Each new row is followed by its nearest point in the smallest flat space through zero that holds the last named rows.

q_264 (3 x 13)
[[ 22  11  -5 -11 -16   9  12 -21 -31  -3 -14  50 -27]
 [  8   9  26  -9 -29 -16  18  42 -13  23 -29  -1  -9]
 [-34   5 -16  24 -11   0  15  -2 -15 -13 -11  10  22]]
New rows:
[ 16 -10  26 -17  15  28   3 -21  15  22   0  13  27]  [13 -3  2 -8  8  3 -8 -8  6  1  8 -1 -9]
[  9  -7 -11 -18  13  -6   2 -14  13  16  -6 -31   1]  [  7  -5   5  -6  10  -1 -10   2  14   4  10 -15  -1]
[-16  -9 -26 -27 -14 -23  26  30  33  10  -8 -22   7]  [-11  -1  11   4  -5 -11   3  27   8   9  -6 -23  11]

q_92 (3 x 13)
[[  3 -29  17 -21  13 -34  14 -13  -8  19 -47   4 -26]
 [-26  -1   5  10  10 -11  10  -8  27  48 -10 -14  54]
 [ 20 -24 -21  30  19 -20  22   8  -6  29   4  24 -18]]
New rows:
[ 23  23 -20  13   8 -28  42  10   2   0 -12   8   7]  [  7 -10 -10  15   9  -9  10   3  -1  16   2  10  -4]
[-29   3  32   9  -8   3   8  36 -33 -28  -3  10  -7]  [  3   4   3  -9  -6   6  -7   0  -6 -18   1  -1 -12]
[ 10 -27   1 -15   6 -11 -35  -5  16  21   7   0   4]  [-3 -5  3 -1  4 -7  4 -3  3 10 -8 -1  4]
[-55 -13  -7 -17  26  -8  19  47   4  -2  25   3 -32]  [ 6 -4 -4  5  3 -3  3  2 -3  1  2  6 -8]
[-20 -35  -1 -14  19 -19 -22 -21  -1  -5  -6 -54  18]  [-15   0  17 -17  -1  -7  -2 -10   8   9 -21 -13  15]

q_771 (3 x 13)
[[ -3  35   8   8   8   7  39  11  -4   2 -18 -12 -18]
 [ 12   9  52 -18  19   5  25 -10  29  19 -15  22  -6]
 [ 11  -1   7   9 -19  14  18 -30  14 -25 -13  -5   7]]
New rows:
[-29  20  18  -4  13 -23  20  29 -26 -31  24 -20 -24]  [-10  24 -11   6  10  -3  14  24 -17   8  -3 -12 -15]
[ 17 -18  25  26  23 -18  32 -33 -15  17 -18 -11  -6]  [  6   9  18  -1   2   6  19  -9  11  -1 -11   3  -3]
[ 12 -27   4  14  28   7  33  27  30 -30 -11 -19 -34]  [  2  15   8   4   1   6  22  -2   3  -3 -11  -5  -7]
[-33  25  18 -23 -31  21  -6  16 -26 -26  29   6 -31]  [ -5   9 -10   5   1  -1   4  10 -10   0   0  -8  -5]
[ 29  29  32 -12 -22 -19 -21 -23  16 -32  12  15 -28]  [  9  -7  17  -4  -4   6   6 -19  16  -6  -6   8   6]
[  5  23  11  -4 -34  -9  24  12 -24 -30 -21 -32 -20]  [ -3  25 -11  17  -9  10  30   0  -9 -16 -14 -21  -9]

q_522 (3 x 13)
[[ 11  30  15  14 -12 -30 -11 -19   3 -15 -34   5 -14]
 [ 37   1 -13   5   7   4  16  14   4 -16   2 -12  25]
 [  6 -16  11  21  23  10 -12  22  -9  21   5 -28  28]]
New rows:
[-13  -4  -5   3 -17  -6 -16  31  22  13 -27  17  -1]  [-8  2  6  2 -1 -4 -7 -4 -1  4 -4  1 -6]
[ -8 -18 -10   3 -25  27 -26 -30 -16 -24   8  -7   7]  [-8 -3 -2 -6 -2  3  1 -1  0  2  5  4 -5]
[-29  12  -6  27  33 -17   8 -28  14 -18  29  25   5]  [-8  2  0 -5 -5 -1  0 -6  1 -1  0  7 -9]
[-34 -28 -29  23  -8   7  32 -23   1 -23  -6   3 -11]  [ -9  -3 -10 -16  -8   5   9  -5   3  -4   9  13 -11]
[ 18 -31   3   2 -11  19  14   1  19   8  33 -27  21]  [ 10 -17 -12  -3  12  19  11  18  -1   4  19 -11  21]
[-26 -24   4 -14   0 -10   8  21 -31  31  -1 -12  -5]  [-24 -16   7  -1   8  11 -10   5  -7  22  12  -4  -1]

q_821 (3 x 13)
[[ 20  -5  52   5  -9   5  35 -25 -37  49 -59  -4  12]
 [ -1   4  23   3  -4 -46  53  10  16  51 -62 -70 -50]
 [ 23   7  63 -37 -16 -25  51 -41 -28 -11 -70 -50  29]]
New rows:
[-37 -14  -4  -4  43   2 -29  -6 -24  37 -28  -8   3]  [ 1 -4  5 12  1  5  3  2 -6 26 -8  7 -7]
[  7 -19   5 -49  16   7   2 -10  21 -49  -6  -5  20]  [  3   6   3 -27  -4  -8  -1 -13   1 -49   6 -13  23]
[ -6  -1   1 -11  -3 -14 -22  -7  17  -1  19   5   6]  [ -3   1  -9  -3   1   0  -8   3   6 -14  12   2   2]
[-12   9   8 -28 -24   3   4 -14 -27  -8   1 -42 -12]  [  3   4  10 -15  -4 -13  12  -8   1 -15 -13 -22   4]
[-17   0   2  29 -15  10   8  40   8  15  49   1   2]  [ -8  -3 -20  15   5   6 -13  16  10  12  18  13 -16]
[  2  -5 -13   5 -20  13  -4  20   6  12 -13  -5 -14]  [ -3  -1  -5   9   2  -2   1   8   5  15  -1  -1 -13]

q_226 (3 x 13)
[[ 13  -6  10 -18  -2  22   6 -30  16   4 -31  54   3]
 [ 26 -30  20   0   9  12 -18   9  20 -11  -8  32 -40]
 [ 14  17  24  12   5  29  32 -19   5 -15  15  15   3]]
New rows:
[ 4 30 33  2  3 12 23 58  6 -3 -8 -4 -8]  [  8   3  12  13   5   7   8   6   1 -11  18  -8 -10]
[-19 -10   0   2 -24   4  26 -34 -22   6 -18 -13  -1]  [ -8  12  -6  -5  -5   1  11 -13  -4   6  -5   1  19]
[-20  17  13   6 -19 -10   5 -15 -24  21 -37  10  -8]  [ -7   4  -9 -11  -6  -2   1 -12  -1  10 -15   9  16]
[  5  27 -51  18  22  21  26 -11 -20  17 -31  -9   6]  [-11  17  -9  -5  -6   0  13 -15  -7   7  -4  -3  25]

q_890 (3 x 13)
[[  3  25 -19  -9  28 -27  11  -8   6  -5   0  -9  22]
 [-14 -34  13 -11  -9  -3  -9  15  -1 -19 -23 -12 -16]
 [  2 -12  18  -8   5  13  48  30  38  26  15 -36 -11]]
New rows:
[ -1 -24  -4  21 -29   4  33  17  21  23  11  28  11]  [  5  -3  11   8 -11  22  13   7   9  20  15  -1  -9]
[-25  -2 -25  30  22  29   0  11 -14  -7  26  23 -33]  [  4   2   3  10 -12  15  -7  -5  -6   8   8  13  -4]
[-12  -9 -12   9  33 -17 -18  15  -3 -10   8 -26  -1]  [ -5  -2  -5 -11  12 -17   2   3   3 -12 -11 -11   5]

q_221 (3 x 13)
[[ 40   0  14  -7 -30 -13   7  10 -32 -27  23  -6 -10]
 [-17  -1   2  31  -8  23 -20   1 -20  36 -21 -28 -11]
 [ 18  19  14 -22  -6 -16  -5  -2 -27 -20   5   4  17]]
New rows:
[-18  26 -20  22 -17 -33  21  -8 -16  -9 -30  -2 -20]  [ 0  2  2  3 -3  2 -4  0 -7  4 -3 -5 -1]
[  7  10   7  32  23 -11   7 -25  10 -31 -33  11 -21]  [-4 -2 -3 -2  5  0  3 -1  9  0  0  5  1]
[ -1  27  10  17  17  -8 -32  20 -30  -9  15 -18  -6]  [  5  12  11   1 -10   0 -13   0 -29   4  -6 -12   5]
[ 13  26   2 -31 -28   0   4  15  31  32  25   8  19]  [  3   2   0 -10   4  -7   4  -1   5  -9   4   8   5]

q_863 (3 x 13)
[[ 11 -28  25  26  -8 -33   0   7  -7 -19 -52  18 -25]
 [-25  -9   9  27   0  26  11 -26 -24 -13 -21  10 -14]
 [ 15   5  19  -9 -17  40 -26 -18   8  14  28 -23 -12]]
New rows:
[-16 -22  -5 -12   4  20  -8  10 -18  -1  20  -9 -14]  [-5  4  0  0 -1 17 -1 -9 -3  3  9 -4  0]
[18 18 16  3  1 15 38 -5 -3 29  5 -6 10]  [-3  5 -3 -4  1 11 -1 -4  0  4 10 -4  3]
[ -3  18  -6 -15   9  10 -30   8   7  27 -19 -20  27]  [  6   8  -5 -12   0   2  -5   4   8   8  17  -7   7]

q_690 (3 x 13)
[[ 16  20  49  -8   8 -40  30  59 -26  28 -14  -5   0]
 [  8   2  58   8   7  27  50  67  -2  46 -21  17  -1]
 [ 29  34  60 -31   1  17  17  36  -3  14  -7   5  -7]]
New rows:
[ -2   2 -16  39  23  30   6 -17  28  -5 -45   7   6]  [-13 -20 -14  18  -1  32   5  -7  14   5  -2  10   2]
[-24  -3  -1  19  -4 -16   2   6  -2   4 -20   5  25]  [-10 -13  -9  16   3 -14   8   9  -5   9  -4  -1   4]
[-18 -43   0 -18  19  31  16  19  28 -16  31   1  22]  [ -8 -13  -4  11  -1  32   6  -3  13   6  -2  10   0]
[ 19  -2  47 -35 -11  -6  10   8  29  -8 -34   0 -17]  [ 19  23  33 -22   0  11   5  15  -1   3  -2   2  -5]

q_882 (3 x 13)
[[ 31 -16 -12  15 -27  -3   6   5  23 -29  17 -10 -34]
 [-16 -11 -33  20  11 -11  -9 -36   0   3  24 -31 -15]
 [  6  -1   8   3  -9  34  24   9  13  24   0  -2 -21]]
New rows:
[-30  -8  -3   2 -38  16  11  -6  10  -9 -17 -31   9]  [ 0 -2 -3  4 -1  7  5 -3  4  6  4 -6 -8]
[-23 -60  12   7   1  17   7   4  11 -15 -21   8  11]  [ 3  1  4 -1 -2  4  3  4  1  1 -2  3 -1]
[  5   3 -34  -7 -19 -31  10 -28   0  17  -9  -5  10]  [ -7  -3 -11   5   6 -10  -8 -13  -3  -3   7  -9   1]
[ 28  21 -11   5   2   7   7  10   9 -23   7  17  11]  [ 14  -1   6  -3 -11  -5   0  12   5 -16  -3   8  -1]

q_401 (3 x 13)
[[-17  40  29   3 -40  47   8  23  22  -9  -1 -10  39]
 [ -7  -3   0  -2 -22   3  -5   3  37  11  45 -34  24]
 [-30  -8 -46  -6 -17  -1  27  -1  49  26  33  28 -28]]
New rows:
[  1 -10  19  14 -11  25  40  10  -4  -3  -6 -18  11]  [ -3  13  12   1 -11  15   1   7   3  -5  -4  -3  13]
[ -3  20  -7   9 -36  23  -9  26 -37   7 -34 -26   2]  [  1  19  21   3  -7  19   0   9 -11 -12 -20   1  15]
[ 20   8 -10  -1  17   4 -31 -18 -28   2  16 -27 -19]  [ 15 -15   4   0  16 -18 -14  -8 -15  -2   3 -16   1]

q_347 (3 x 13)
[[-12 -10 -13  32 -12  43   7  -5 -19 -10 -26  19  33]
 [ 35  21 -15  15 -15  -3  20   3 -13  -6  -5   1   5]
 [-30   6   2  10  -4  37  11 -19 -31  42  -2   9 -32]]
New rows:
[ 3 26 17 11 13 17  2  7 -5  6 -5 20  7]  [ 0  3 -4  8 -4 10  6 -3 -9  4 -4  4  1]
[ 11   4   3  -5   5  14  -7  18  -5   5   5   1 -19]  [  1   5   1  -2   0  -2   3  -2  -3   8   4  -2 -10]
[ -1   9 -20   2 -10   4 -23 -26 -29 -12  -1  14   0]  [ 0  2 -5  9 -5 12  6 -3 -9  2 -6  5  3]
[ -8   4  -4 -17  -5   2  14  -7   4  13   9   3  -2]  [ -4   3   2  -3   1   0   1  -3  -3   9   4  -1 -11]
[-23  13 -26 -13   0  -6  25   6   6  15   9  -1   4]  [-1  4  1 -1  0  0  2 -2 -4  8  3 -1 -9]

q_998 (3 x 13)
[[ 23  28 -37 -14 -42 -34 -10 -17  13  36  44 -15  39]
 [  6  20  17  16  15  15   0  13  26  18  21  12 -31]
 [ 62   4 -12 -11   7 -14   2   9 -22   1 -11  18   7]]
New rows:
[  0  20 -14 -27 -32  18 -33 -32  19 -16  25  -2  -5]  [ -9  10  -9  -1 -17  -8  -4  -8  12  13  20 -10  11]
[ 16 -18 -14  -7 -25  32  31 -18 -10  -9 -19  13   1]  [  7 -10  -3  -6   2  -3   2   0 -15 -11 -16   1   7]
[ 18  -7  -1  21 -28  25  16  24  20 -24   7  -2 -30]  [  2   4  11   7  11   9   1   7   8   3   2   7 -16]

q_724 (3 x 13)
[[ -2  15  -9 -26 -29 -10  27 -21 -32 -12  11  24  -4]
 [ -9  26  10 -42   1   8 -15 -38 -17  14 -22 -22  25]
 [-19  24  34  37  14  32  17  10  -8   6   8 -17  39]]
New rows:
[ -8  11 -49   5   9  22  10 -25  -7 -16   4 -38  -2]  [-2  6  2 -8 -1  2 -1 -7 -5  2 -3 -4  5]
[-38   4  23  49 -32  -4  20   1 -16 -16  13  17  17]  [-10  14  14  31  -8  13  36  13 -17 -10  23  14  13]
[ 12  -3 -13  49   7   2   0  24 -21   0  16 -26  -4]  [-1 -6  7 33  8  7  8 22 10 -3 10  1  1]

q_283 (3 x 13)
[[-46  40 -66  -7  39  -9  14 -16  -2  36 -18  30   7]
 [-18  -5 -22  30 -30   4 -43 -35 -17 -27   6   9 -26]
 [  1  45  -6  11  22  10  17 -68  -6  -8  15  30   1]]
New rows:
[  7  -6 -12  24 -11 -17  -1 -34   3 -10 -24   6  20]  [ -4   6  -6   8  -3   2  -7 -19  -5  -7   4   7  -6]
[-11  11   0  13  32  -2 -32 -24   6  14  -9 -19  15]  [ -8   9 -12   2   5   0   0 -11  -2   3  -1   8  -1]
[-11 -19 -17 -17 -32   1  22  -5 -31  29 -13  11   9]  [-11  -1 -15  -2   2  -4  -3  10   0   8  -7   1   0]

q_636 (3 x 13)
[[ 19  22   1  11 -11 -23  13   7  20   4 -24  53 -30]
 [ 21 -20  20  20  32   2   9 -15  -8  -3  34  26  -3]
 [  1 -25 -20  10 -14 -19 -17 -25 -20   3  15   3  33]]
New rows:
[-33  30 -14 -13  20 -30  23  22   7 -24 -25  18   1]  [ -1  19  -2  -6 -11  -4   5  13  14   2 -23   7 -16]
[  4  -1 -24   3  24  30  25  32  24 -20 -34 -32  -8]  [-12  18  10 -16   6  21   7  21  12  -3 -13 -24 -16]
[ 28  34  -4 -31   8   1  16  21  -7  14   0 -29  31]  [-11   6   0 -11  -1  11  -1   9   2  -1  -6 -22   0]

q_575 (3 x 13)
[[ 39  17   4 -23  17 -28  -6  26 -24 -12  28 -36  54]
 [ 15  -5  46 -26  26 -31   2 -50  -3 -13  11  43   7]
 [ 25  -2  11 -39  19 -46 -10  17   6  -6  33 -19  -9]]
New rows:
[  9  10  -3  18  -6  -5   3   8 -25 -22 -50   3 -14]  [-6  2 -5 12 -6 14  3 -2 -3  2 -9  2  5]
[-19 -19 -32 -12  26  14   8 -21  21 -10 -11   1   2]  [ -8  -3   0   5  -3   6   1  -6   5   2  -6   8 -11]
[  9  29  23  27 -42 -39  10  12  26 -19  -8  13 -12]  [ -2  -3   2  -3   1  -4  -1  -2   5   1   1   3 -11]
[ 38 -14  24  11   6 -41  -1  16   5   2  35  15  29]  [ 23   4  16 -23  17 -27  -3  -1  -8  -9  19  -4  20]
[-21  -3 -27 -20 -16   0  22  41  27 -17 -31   0  -6]  [-10  -3 -19   7 -11   8  -2  20   9   7  -3 -15 -20]

q_467 (3 x 13)
[[ 29 -29  -5  45 -27  18 -28  25   3  -5  20  21   8]
 [-13  16  43 -14   0  31 -20 -14   6  29   1 -20 -11]
 [  2   6  35 -30  18   7 -18 -18  -7  29 -18  11  -7]]
New rows:
[-32  21 -11   6   4  27 -10   3  -8 -30 -31 -26  32]  [-15  11  -4   0  -4   3  12  -1   6  -6   6 -22  -2]
[ 25  11  -1 -33  33 -32 -31  29  31 -10  -5  32   1]  [ 16 -11  -2 -13  15 -17  -4  -3 -12   4 -17  30   3]
[ -4  -8 -30  34  22  17 -30  11  12  -6  12  25  13]  [ 16 -16  -9  23 -12   3 -10  14   0  -7   9  14   6]
[  5  -3  11 -15  28   3  26 -25   2 -21  20 -24 -26]  [-16  14   0 -13   6  -4  14  -8   2  -1  -3 -17  -4]

q_231 (3 x 13)
[[ 57  13 -51  -6  28  21 -29  61  19  -3 -28  16   9]
 [ 14  -9 -20   0   6  -1   3  19   8  34 -22 -20 -17]
 [ 12  -1 -46   2  28  22  16  26   5 -25   4  23  -1]]
New rows:
[ -4  -7   4   5  49  37 -25   3 -49   9 -28 -10 -12]  [  8  -1 -11   0   5   3  -1  11   4   7  -7  -2  -4]
[ 18   1  -6  11 -49 -18 -17  -2 -10 -36  21 -27 -17]  [-2  5 15 -1 -7 -4 -9 -8 -2 -4  3  1  7]
[-31 -38  -7   9  -4   2 -11  25   0  -1 -14  16   4]  [ 0 -3 -8  1  4  3  6  3  1  0  0  0 -4]
[  6  -8  35 -15   9  -7   5  20   0  -5   0   6  -3]  [ 2  3  7 -1 -4 -2 -7 -2  0 -1  0  0  4]
[ 24  35  -5   1  -1   0  16 -16  28 -12  -9  19  -2]  [  7   5  -5  -1   4   5  -6   6   1 -12   2  10   7]
[ -7 -29   4  -3   1  21  -1  -2   2   4  40   3  24]  [ -9   0   2   1   1   2   7  -8  -4 -13  10   7   2]

q_335 (3 x 13)
[[ 53  46 -21  12 -16  -8  -3  11  -2  47  30  11 -12]
 [  6   3  -4  11  -6  -2   4  12 -24  -6   2 -19  14]
 [ 35  42  -3  12  37   8  37 -10 -10  19  -1 -22  -6]]
New rows:
[ -1  -2 -15  -7  -2  12 -28  -4  -2  49  -4   6 -26]  [ 10   8  -5  -4  -8  -3  -9  -2  15  18  10  19 -12]
[ 49  17 -11  21 -11 -12   3  -2  -5  12  -4 -12   5]  [ 29  25 -11  12  -4  -3   6   9 -14  18  13  -9   2]
[ 19  15  24   3  -1  -2 -38 -25 -40  21  45   2  10]  [ 19  13 -10   8 -16  -6  -6  11  -9  14  14   0   2]
[ 30   0   3 -15  49  29  15 -21  -4  13   2  -8   4]  [ 11  20   5   1  35   9  27 -16   5   7  -9 -10  -9]
[  5   7 -25 -23   9  19   6  -1  -6 -22  20  -6  -1]  [ 2  3  0  2  5  1  5 -1 -4 -1 -1 -5  1]

q_460 (3 x 13)
[[-41 -31 -46 -23  13 -21 -28   1 -13 -26  16 -20  -2]
 [-27 -42  51  -5 -10 -14  -9 -18 -14   4 -12   6  -6]
 [-20   5 -18  -5  18 -19   3   8  32  -2 -26  11 -16]]
New rows:
[  0  -1  -2   0 -12 -15 -14 -28 -21   9   3  -7 -24]  [ -7 -13   7  -3  -3  -2  -6  -5 -10  -2   5  -4   2]
[  8  -6 -11 -19  31  30 -22  21 -21 -21 -15 -27  -3]  [ -3  -2 -22  -5   2   0  -8   2  -9  -9  14 -10   4]
[ 21  15   6 -11 -32   2 -48  13   8 -12  45  17 -15]  [ 11   3  -6   1  -6  10  -3   0 -14  -2  17  -8   9]
[-10  -4  26   7   9 -12 -25  15 -22 -44   4  -3 -13]  [-14 -20   6  -6  -2  -6 -10  -6 -12  -5   4  -5   0]

q_794 (3 x 13)
[[-26   4   3  -2  -3  16   4 -55  18  27 -25  -8   8]
 [-37  39  43 -25  -5  30  -4 -22  30  34 -40 -20  17]
 [ -7  -1  43 -21  11  46   3 -37  -4  43   3 -19 -18]]
New rows:
[-18  20  31   0 -32  -9 -18 -14 -18  -4 -30 -18 -25]  [-11  14  15  -9  -2   9  -2  -3  10  10 -13  -6   6]
[ 12  21   5 -12 -27  30 -14  33  -9   1 -28 -25 -22]  [ -1  18  26 -14   1   9  -5  26   2   2  -2  -7   1]
[-24 -21   8  27  16   6   9 -24   5  19   5  28   0]  [ -4 -12  -8   5   2   6   5 -32   0  11  -1   0  -4]
[ 25  -2  -7  22  23  21 -24  21  12 -25  -9 -25   4]  [ 6  2  1 -1  0 -5 -2 19 -3 -8  5  2  0]
[  8  29   9 -11  21  30  34  -6 -11  25 -16 -20  32]  [-11  13  23 -13   1  18  -1  -9   7  17 -10 -10   1]
[-34  -4 -17  -7 -34  26  -4  19  -7  18  16 -10  -4]  [-1  3  8 -4  1  5 -1  0  1  4 -1 -3 -1]

q_816 (3 x 13)
[[  6   2 -13 -39 -40 -23  24   8   8 -10  -9  -4  -6]
 [  9 -37 -16  -8  11 -23 -29  13   7 -22 -54 -49 -31]
 [-15  -1 -13 -26  -4 -40  -1  20  -6   5  -3  11 -28]]
New rows:
[  3  -3 -18  18 -20   6 -15  -3   0 -26   0  -5  16]  [  9  -4   1   3  -4  10   1  -6   5  -7  -7 -11   7]
[  8   2   7 -14  21   9   0  10   4  24   3 -13   2]  [-1 -1  1  5  6  2 -4  0 -1  1  0  0 -1]
[-35   4  -9  -6   0 -20 -23  12   7 -10  17  33   4]  [-16   7  -2  -6   7 -18  -2  10  -9  12  13  21 -13]
[ 32  12   0   0   1 -20   5  -1  -7 -17  -3  13  22]  [  3   3   0  -5 -10   3   8  -2   3  -2   2   0   5]
[ 49  10  20  11  -8 -40   2  -4 -23  16 -29  -4  32]  [ 6 -2 -1 -3 -8  3  4 -2  4 -6 -6 -8  4]

q_28 (3 x 13)
[[ 28   5  34 -23   6 -22 -11  -5  18  13  11  21 -52]
 [ -7  -2  27 -10 -24 -54 -18 -49  47   9  31 -16   5]
 [ -5  12  16  -9  29  -1 -43  -3  13 -13  33 -18 -40]]
New rows:
[ 20 -33  31   2 -27 -16  -4  10 -24  -9 -33  -6   0]  [ 11  -4   3  -3 -10  -5  16   1  -1   9 -12  15   1]
[-11 -33  -5 -23 -31   2 -12  21 -30  26  -5 -23  15]  [-4 -3 -9  6 -7  3  9  1 -5  0 -7 -1 17]
[ 26 -28   4  30  24 -21  -2 -13  13  15  28  17 -29]  [ 11   3  17 -11   2 -13  -8  -5  11   6   8   7 -24]

q_543 (3 x 13)
[[  5 -22  23   4 -20 -14 -11  14   4   2 -38  -5  22]
 [ 20  17  17   0 -24  -8  40 -25  27  -4 -19   0  59]
 [ 30 -31  44  25 -16  -6 -15  10  10 -42  -7 -18  39]]
New rows:
[-15 -19 -27  -3  19 -21  19  18 -40   7 -11 -11  10]  [-10  -3  -6  -5   0  -3  -6   7  -5  13 -11   3 -11]
[-28 -26 -22  37 -22  38  18  19 -13  -4  -4   5 -15]  [ -5  -6  -3   0   5   1 -11   8  -7   2   1   0 -14]
[ 16 -21  -1   9  -1 -25 -11 -16   4  -6 -19   4   3]  [  4 -10  11   3  -8  -5  -6   6   2  -3 -13  -3  10]
[ -4   7 -12  21  18 -24 -27  12  40  15  22   1  29]  [ 4  0  3  3  0  1  1 -2  2 -6  3 -2  5]
[-26  33  33  39   3  10 -43  -2   8  16 -30 -15 -29]  [ -8 -14   1  -1   0  -4 -18  15  -8   7 -13  -1 -13]

q_600 (3 x 13)
[[-23   5  28   8  22  51 -31  20   0  20  -9 -51  37]
 [-18  28  13  20  30  -4 -34  -5  39  -1 -15 -47  22]
 [ 32 -17  27  26  -8   0 -15 -41  40   8 -33 -25   3]]
New rows:
[ -9  16   6 -14  11 -30 -21  13   8  -7   5  -7  -2]  [-14  20  -8   1  14 -16  -6   4  10  -9   4  -5   2]
[ 49   3  -5  28  -7   6 -16 -20   3 -18  -3   3   7]  [ 19 -11   8   9  -9  -6  -1 -21  15   1 -13  -2  -5]
[ 32  20   0   4  -4   7   1 -30 -11   1  13 -22  -2]  [  9  -5   6   5  -4   0  -2 -10   7   2  -7  -3  -1]
[  1  -2   9 -24  -6   0 -18   6 -14 -10  25 -26  -8]  [-8  2  0 -3  4  8 -1  9 -7  2  4 -3  5]
[ -4 -25  -2 -43   4  24   4   2  -7  -5   4   3 -32]  [  3 -12  -1  -9  -9  12  10   8 -20   4   6  13  -3]
[  1 -27  -3  -2   4  -7  -3   0  -1  32  -2   9  49]  [ 2 -8  8  1 -3 15 -2  1 -5  7 -3 -6  5]
